The same things were measured in two ways. Each way mixes the same 10 hidden numbers, adds some noise and spreads widely along 7 directions of its own, which tell nothing about the thing.
In the rows, zero is written as 128.
Some things both ways: the first way, then the second way.
[166  49 163 157 161 124  99  89 106 181 166 154 122  96  76 187  93 124
 144 133 129 117  83 138  99  83 176 114]
[120 186 172  85 166 111 128 121 121 124  82 119 156 137 176 145 127 168
 140 106 109 105]

[ 91 216 114  83 141 148 102 124 110 106 139  80  91 127 135 136 161 116
 120 118 145  76 172 152 117 126 168 122]
[122 165 205 119 117 124 113  98 135 173  37 183 152 144 117 131 135 107
 145 162 136  85]

[168 106 143  85 125 145 168 124 118 146 139 104 103 129  96 138 140 148
 139 138 115 132 132 129 138  95 128 126]
[ 71 100 178 118 138 112 115 118 153 133 108 117 179 139 148 138 160 100
 151 131 118 145]

[149 151 119 138 151 124 115 102  94 163 128 125 128 144 125 117 142 115
  96 123 101 141 154 114 104 105 164 140]
[150 151 180 137 132 162 119 137  98 156  92 119 121 117 125 178 139  71
 105 149  75 123]

[132 153 109 155 139 138 115 128 109 154 123 121 157 140 127 104 150 134
 114 117 109 127 137 125 144 137 146 139]
[117  50 125 138 162 127 145 132 102  99 162 227 153 144 145 200 151  54
 153 111 159  70]

[127 163 136 136 145 140 108 133 149 110 139 120 118 112 120 131 111 107
 142 105 154 112 146 136 139 119 150 129]
[118 136 161 111  71 164 116  94 121 103 116  79 116 108 120 123 129 118
 122 136 111 161]

[127 160 113 139 165 114 148 133 125 153 118  94 160 120 149 132 111 100
 104 141 140 156 113 146 107 136 154 109]
[113 102 182 117 148 155 130  89 137 112  85 118 170 133 149 111 113 134
 144 118 121 141]

[134 118 169 152 112 128  90 143 130  80 126 155 129 135 102 136 134 144
 129 101 117 113 120 128 139 153 115 112]
[165 178  69  70  63 150 114 137  89 109 175  89  69  93 155 182 154 105
 139 138 118 123]

[139 127 134 127 119 126  83 123 138 136 127 161 126 161 142 150 131 122
 130 128  95 140 152 121 147 105 157 140]
[126  98 108 170 157 112 105 146 115 150 119 133 143 121 145  94 111 139
 106 132 102 153]

[122 137 151 143 106 115 112 127 170 146 109 138 114 119 152 159  94 103
 137 117 135 144 132 136 131 159 134 143]
[ 78  79  43 128 170 136 150 157 116  76 208  67 149 109  66 115 172 100
 137 111 122 135]

[118 148 107 109 127 139 189 148  96 137  93  74 159 146 149  86 124 138
  96 138 105 158 120 115 118 181  77 112]
[105 170 172 141 175 110 127 159  86 173  48  93 140 126 127 108  75 164
 102 132  91 106]

[152 103 161 109 125 106 128 147 139 116 131 126 140 126 122 166 131 126
 153 142 134 144 102 137 121  91 131  99]
[143  88  91 147 153 174 132 140 122 118 161  99 124 133 122 116  97 128
 134 122 130 142]

[132 119 134 150 116 141 143 130 130 127 114 121 146 165 136 133 133 177
 137 125 142 108 104 125 140 130 142 122]
[165 153 105 114 139  88 158 128 123 143 125 203 120 136 158 165 121 185
 148 105 180  75]

[144 167 152 135 123 104 124 145 153 120 125 127 116 137 134 135 123 132
 130 118 152 132 134 132 137 138 129 149]
[145 109 178 145  99 206 104  90 116 153 112 101 136 111 136 112 142  76
  98 127  73 185]

[120 181 134 164 120 139 141 141 119 108 126 165 108 141 119 114 154 110
  93  91 121 100 151 158 144 139 161 140]
[137 158 131 106 109 146 127 117 143 120 131 122 110 147 140 166 141 148
 151 126 142 132]

[159  71 164 130 119 146 151 130 111 107 123 152 116 162  92 139 131 172
 144 117 122  93  95  98 128  84 138  85]
[ 96 164 106 154 109 101 111 154 147 134 143 107 105 120  80 140 143 123
 111 162 126 129]

[126 209  98 119 162 116 102 108  94 182 141  90 126 121 139 122 160  91
  87 132 118 140 169 145 104 121 180 158]
[170 119 154 138 102 174 122 112 129 148 129 160 113 138 145 156 136  98
 127 134 119 142]

[131 146 137 103 144 118  93 118 135 129 123  89 133 107 139 145 112 122
 149 129 144 132 142 126 109 125 125 118]
[175  95 151 138 148 155 135 111 127 140 114 199 138 159 131 138 113  94
 134 117 153  85]

[148 127 130 118 149  99 133 123  89 186 133 111 138 131 125 136 126 113
  95 156 109 161 106 119  92 124 125 129]
[102  94 198 136 150 181 108 103 121 114 104 101 175 120 143 113 146  63
 111 131  58 170]

[152 102 165  99 104 148 126 112 152 130 111 126  83 133 114 159 124 155
 170 112 137 103 146 115 144 110 146 115]
[142 136 100 170 163 120 115 143 149 178 121 164 140 154 122 124 119 145
 125 124 152 110]

[144 137 168 110 116  92 117 131  88 111 124 119 136 165 138 152 143 171
 147 129 152 110 139 129 117 121 141 132]
[ 49 105 150 185 151 134  98 137 125 140 109  53 166 117 115  67  98 121
  81 122  87 185]

[138 134 138 137 132 137 123 135 141 114 134 142 112 141 116 134 127 117
 121 117 118 126 127 126 133 110 144 114]
[110 153  64 118 141  94 143 193  99 130 169  75 101  99  87 157 149 125
 129 153 110 106]

[150 162 167 106 117  86  97 147 118 119 119 151 105 149 126 135 146 122
 134 116 131 125 164 107 139 112 136 142]
[177 134 105 137 127 135 107 134 131 154 144 121 123 118 120 131 127 112
 106 126 130 111]

[141 114 159 104 124 142  88 124 159 100 130 151  98 110 110 155 115 115
 170 105 128 108 150 120 137  82 136 103]
[147 132 141 137 167 124 119 134 135 138  99 145 143 146 128 120  91 149
 131 133 143  98]

[113 159 135  99 113 136 100 127 140 113 122 124 130 127 160 149 119 121
 172 117 143 108 187 158 162 121 149 152]
[128 121 129 157 111 110 102 118 135 160 104 149 125 161 110 111 109 179
 118 115 165 122]

[114 141 118 175 168  92  78  96 106 158 118 143 173 122 170 160  98  88
  95 128 122 151 123 152  73 137 181 114]
[ 68 124  98  77  90  92 132 111 166  44 171  79 137 118  78 121 191 111
 162 135 155 130]

[136 133 121 137 128 103  84  99 128 147 113 141 147 135 172 142 120 114
 123 131  98 157 136 129  93 111 132 145]
[179 101 182 159 219 142 148 160  86 180  81 202 149 154 114 171 125  76
 111 128  98  57]

[136 165 135 160 174  67 124 137  88 116 123 121 168 147 151 139 125 141
  77 139 155 136  72 148  52 136 139 104]
[103 142 161 113 164  76 157 163 142 155 108 148 148 145  90 127 149  98
 132 145 137  69]

[148 147 107 166 168 154 201 169 174 149 116  84 156 105 109  84  96 114
 105 121 152 163  77 123 153 158 114  95]
[115 124  80 135 104 116 150 140 141 123 166 112 103 132 120  92  93 184
 133 119 171 146]

[158 126 146 140 156 124 134 140 156 138 135 100 121 114  97 135 105 135
 129 128 156 132  86 124 117 127 129 105]
[128 103 129  95 125 145 148 113 129 109 156 143 144 116 141 151 159  81
 152 122 133 116]

Other things, the second way, with their names:
(59): [114 154 132 129  63 127 121 124 132 120 152  82  91 110 106 120 136 138
  97 135 112 169]
(727): [117 147 172 153 117 151 107 111 136 162  87 148 132 144 133  90 109 137
 112 149 112 150]
(133): [101 144 120 121 146  78 151 154 133 140 138 147 133 130 118 145 155 135
 133 121 139 102]
(574): [124 120 141 130 158 120 114 123 125 142  97 116 161 117 187  91 100 146
 126 119 108 150]
(122): [140 129 133 141 143 131 119 152  59 157 121 136 118 113 187 181  96 143
 102  97 104 116]
(286): [145  91 142 169 112 161 102  95 133 158 105 182 141 143 123 132 139  85
 125 129 136 134]
(17): [194 120 188 131  94 183 122  85  98 102 113 121 104  87 199 125 105 119
  82 117  55 196]
(446): [179  84 149 108  97 154 102  89 125  95 122 120 128 115 166 147 133 110
 138 127 115 154]
(562): [103 127 185 153 180 166 112 126  84 116  77  93 158 128 100 155 100 101
  97 114  92  98]
(393): [ 93  68 102 115 248  88 176 174 140  85 163 143 184 146 150 112 109 124
 164 104 143  89]
(688): [131 123 135 129 162  84 140 141 117 145 108 163 140 142 125 111 122 154
 122 109 139  91]
(631): [137  87  62 139 179 124 163 153 127  71 182 150 115 139 124 117 126 145
 147 122 134 134]
(244): [163 190 129 149 115 166 111 137 123 194 108 129 100 140 128 133 105 140
 106 137 123 129]
(499): [123 131 108  96  91 129 142 128 117 104 167 129 108 103 113 168 189  98
 149 150 117 132]
(485): [149  61  96 176 137 232 131 105 135  83 176 136 118 143 151 115  91 119
 138 118 129 191]
(419): [ 63  88 114 147 141  63 120 139 167 111 145 103 159 132 139  38 116 153
 119 124 135 174]
(599): [131 237 168  98  47 148  76  85 121 172  57  95 104 102 127 118 144 148
 118 175  94 147]
(316): [ 65 113 167 152  98 152 108 106 151 124 108 106 141 140 115  70 131 103
 122 149 105 192]
(435): [117  70  82 153 155 105 143 169 116 135 157 175 120 163 136 101 119 118
 136 118 143 131]
(620): [175 126  38 141 163 114 145 159 102 113 155 145  95 130  98 129 125 159
 128 117 140  97]
(543): [109 120  51 124  89  83 126 163 154 116 205 116  91 137 104 161 160 131
 150 135 176 126]
(390): [118 158 132  83  98 123 126 117 119 121 147 110 133  91 143 168 165 111
 138 131 125 113]
(424): [129 112 103  83 174  33 134 148 126 110 134 163 165 115 143 200 177 134
 175 125 160  50]
(127): [ 89 127 170 145 144 154 121 114 123 117  76  88 144 134 101  70 121 127
 114 143  78 170]
(116): [ 89 121 150 105 136 119 150 111 118 105 120 121 156 102 139 130 141 130
 144 122 120 129]
(327): [ 91 155 123 120  82  97 116 130 152 126 146  91 115 118  80 122 161 123
 118 148 136 133]
(211): [103 138 188 104  85 142  95  91 128 130  79 127 142 130 139 121 146  82
 136 151 112 133]
(349): [123 123 116 114  90 110 133 100 166  90 152 139 118 136 119 108 147 156
 142 122 159 149]
(403): [104 148  91 140 149  45 132 206  99 201 122 123 120 116 101 140 140 128
 119 150 126  83]
(169): [100  62 136 130 202  90 166 145 112 115 115 218 171 153 164 125 106 131
 166 112 155  80]
(35): [ 76 108  92 132 111  97 136 109 188  97 142 104 141 149 124   4  82 205
 139 108 185 176]
(396): [ 97 139 120 113  98 116 118 125 155 130 138 112 134 127 112 126 162 100
 143 148 140 132]
(690): [116  99 128 141 117 130 119 118 150  94 148 127 127 136 106 104 137 109
 123 141 129 146]
(301): [ 99  72  93 123 137 138 137 123 116  88 162 119 146 119 139 110 137 105
 142 109 134 147]
(495): [ 90 187 149 140  58 129  91 145 109 175  91  50  88 120  51  87 142  98
  80 176  81 154]
(590): [122 184 132  95 109  75 133 128 144 145 100 122 122 137  97 120 139 163
 133 131 159  84]
(448): [170 174  98 119 102 150 123 149 113 135 149  97  76 113 106 163 136 125
 117 149 114 127]
(508): [147 190 146  92  50  94 119  96 163 168  83 169 111 129  90 117 169 113
 146 169 164  91]
(643): [138 118 128 137 196  72 151 151 164 146 127 214 164 151 149 107 122 120
 138 126 157  78]
(337): [123 116 105 194 167 126 113 140 129 143 118 148 130 150 151  49  60 185
  88 103 129 157]
(67): [121 137 138 151 189  94 113 131 135 154  70 137 170 151 159  81  70 175
 114  98 143 105]
(674): [117 135 207 120  67 159 110 102 141 172  86 127 123 152 109 125 142  72
 126 152 125 136]
(667): [149 144  90 115 104 108 132 142 143 146 161 152 104 145 123 130 146 130
 132 121 158 110]
(216): [150 105  97 101 108 137 143 128 110 109 166 144 117  83 167 176 142 107
 159 145 132 128]
(535): [131 162  86 109 134 114 112 134 150 121 131  87 124 130 142  94 121 178
 139 130 130 150]
(547): [148 104  69 136 157 129 138 158  99  99 195 140 110 120 165 187 112 147
 132 102 141 116]
(619): [128  66 108 136 128 135 140 123 134  74 174 139 125 129 161 141 108 141
 141 109 148 156]
(592): [110 158 110 122 134  90 148 160 127 146 133 117 122 112  85 126 138 130
 126 151 135  97]
(500): [113  38 106 160 166 150 151 155 106  97 193 160 140 125 148 180 124  87
 142 123 129 133]
(147): [143 143 144 154 166 119 138 174  85 163 109 143 117 132  97 158 124 106
  98 138  93  89]
(132): [116 101 160 146 170 149 136 103 126 106  99 198 161 144 164 137  93 133
 149 123 143 107]
(567): [160 150 152 122 146 129 134 132 137 140  92 125 120 149 152 113  98 154
 123 122 118 137]
(9): [164 103 120 153 119 124 125 111 159 132 141 218 122 152 125 149 139 110
 141 133 173 104]
(79): [129 195 159 106  70  67 107 118 123 190  76 159 112 114 156 118 129 164
 119 147 134 110]
(170): [145  69 152 166 198 157 119 123 136 133 118 174 175 156 142 127 102  97
 129 119 135 106]
(261): [151  43  71 165 222 149 150 161 115  74 184 158 142 154 135 173 128 118
 146  97 131 123]
(227): [140 151 109 138 175  94 152 180  91 168 110 149 117 136 112 139 109 136
 113 119 129  70]
(52): [ 93 146  99 115 183  34 147 156 126 107  89 123 146 137 105  90 104 202
 142 120 156  78]
(736): [132 161 116 120 119 132 129 124 108 123 125  85 119  90 126 124 135 142
 112 131  97 145]
(189): [ 87 163 123 120  91 121 106 116 153 130 127 100 123 151 102  97 141 173
 131 127 148 149]
(46): [111 150  58 155 125  45 126 187 122 144 160 142  88 135  83 138 111 163
 111 140 173  79]
(608): [ 82 148 243 111 132 147  89  82 130 123  22  93 174 154 103 106 129 109
 127 142  97 117]
(564): [140 141 138  78 139 102 133 120 108 120 117 121 147  96 198 135 110 163
 138 105 127 109]
(591): [112 183 135 101 106 117 124 111 170 125 123  88 134 130 123  78 150 152
 124 129 122 157]
(682): [148 144  81 137  70 126 133 137 158 149 171 132  79 149  88 148 140 122
 130 129 181 121]

Some of these things the first way, each followed by its name:
[166 108 136 178 164 150 130 139 175 161 130 140 124  90  78 120  94 111
 128 106 137 137  92 122 155 133 141 108]	(390)
[110 153 134 131 126 125  86 118 117 142 122 121 123 139 140 138 116 127
 128 119 128 112 146 129 128 157 141 141]	(337)
[102 186  93 166 143 144 108 128 106 149 114 130 151 136 139 104 167 104
  84 106 101 114 137 138 127 142 171 126]	(132)
[133 118 136 104 149 127 138 121 113 141 123  87 134 121 126 143 101 147
 143 139 155 118 107 124 104 127 123  99]	(327)
[144 137 144  93 133 136  97 135 103 122 170  96 113 147  91 149 164 170
 150 140 146  83 124 133 143  92 147 137]	(79)
[142 131 128 136 155 119 151 118  86 173 142  93 129 144 115 136 129 152
 106 146 147 115  94 131 100 127 154 130]	(133)
[165 104 139 178 139 142 156 129 167 152 104 137 133 105 103 115 111 125
 119 101 117 151  98 121 137 140 126 102]	(244)
[149 127 146 140 146 110 117 131 128 132 129 141 114 123 112 137 118 114
 100 126 115 142 101 125  98 124 121 108]	(393)
[115 171 136 177 169  85 134 156 101  85 125 120 178 151 155 126  97 126
  82 129 167 141  93 155  92 178 139 102]	(495)
[130 115 147 118 124 140 150 158  99  79 114 123 145 172 117 119 125 178
 141 120 144  96 112 109 142 132 114  87]	(46)
[119 117 144 112 126 122 127 132 106 112 122 137 149 113 141 142 111 107
 137 123 112 138 136 147 116 124 110 114]	(608)
[160 143 130 136 137 127 111 123 123 157 123 137  98 143 103 108 149 121
  88 120  95 128 120  93 111 117 127 126]	(643)
[130 176 132  94 124 119 132 164 107  98 135 133 122 173 136 113 145 105
 114 129 112 139 178 118 158 112 138 134]	(446)
[144 119 115 135 139 127  86 104 122 169 131 148 142 120 133 130 129  90
 119 127  75 159 143 113 115  90 144 135]	(690)
[142 153 153 114 121 125  80 127 141 106 136 139  92 141 117 147 136 130
 136 112 124 115 162 128 142 120 149 135]	(574)
[143 138 151 133  79 156 136 154 156  77 101 169  99 171 117 102 155 161
 143  87 109  95 147  97 179 116 113 130]	(9)
[121 163 135 121 146 129 167 149  65 160 134 105 124 133 102 101 125  99
 109 118 146 112 154 108 141 135 159 132]	(562)
[122 126 143 108 107 115 103 134 107  92 111 171 135 184 163 157 138 144
 137 128 113 111 153 135 137 117 149 111]	(424)
[154 131 126 147 160 155 103 140 175 116 151 129 114 129  93 144 132 123
 135 116 138 116 108 123 148  79 181  93]	(216)
[123 156 137 118 122 145 118 145 130  91 128 119 118 126 113 114 134 125
 120 110 113 121 144 136 145 149 110 117]	(211)
[121 174 119 155 137 164 150 173 153  87 147 134 113 147  97 105 136 123
 105 110 137 103 108 139 168 141 138 118]	(169)
[149 135 157 130 103 117  85 100 129 156 132 159  79 124 114 145 146 123
 123 109  97 116 150 122 115 118 134 169]	(591)
[102 133 127 131 135 144 107 120 143 133 127 116 113 143 143 158  78 100
 131 128 141 125 138 120 124 142 165 115]	(620)
[150 128 146  89 144 128 115 142 111 155 153  87 120 123  88 137 138 139
 143 147 135 121 119 119 139 112 119 126]	(564)
[152 166 148 103 102 141 146 165 132 130 149 113  90 143  82 106 172 124
 127 123 118 125 142 108 168 101 119 159]	(35)
[139 132 120 174 150 139 114 119 155 132 121 135 144 111 135 132 110 109
 107 112 114 150 110 146 114 137 143 114]	(316)
[118 160 141  99 104 143 110 142 120 110 138 125 102 133 115 133 168 137
 130 118 116  95 133 142 132 119 117 139]	(727)
[123 130 142  83 107 178 115 100 154 125 132 136  44 123 115 153  89 102
 165 101 127  91 204 116 155 101 165 142]	(261)
[154  97 162 124 127 122 133 138 100 117 156 141 120 156  95 147 126 159
 145 134 140 105  99 115 120  80 138 125]	(147)
[121 139 137  95 127 131 114 127 111 106 125  95 137 144 145 141 131 153
 154 131 142 105 139 136 119 116 129 117]	(619)
[160 120 127 164 141 147 157 155 171 115 114 123 138 143 110 105 114 135
 114 117 124 148  84 101 136 122 122  93]	(508)
[169 137 142 134 155 110 100 112 144 121 149 110 146  99 123 144 134 129
 150 125 135 144 131 154 111  81 147 129]	(674)
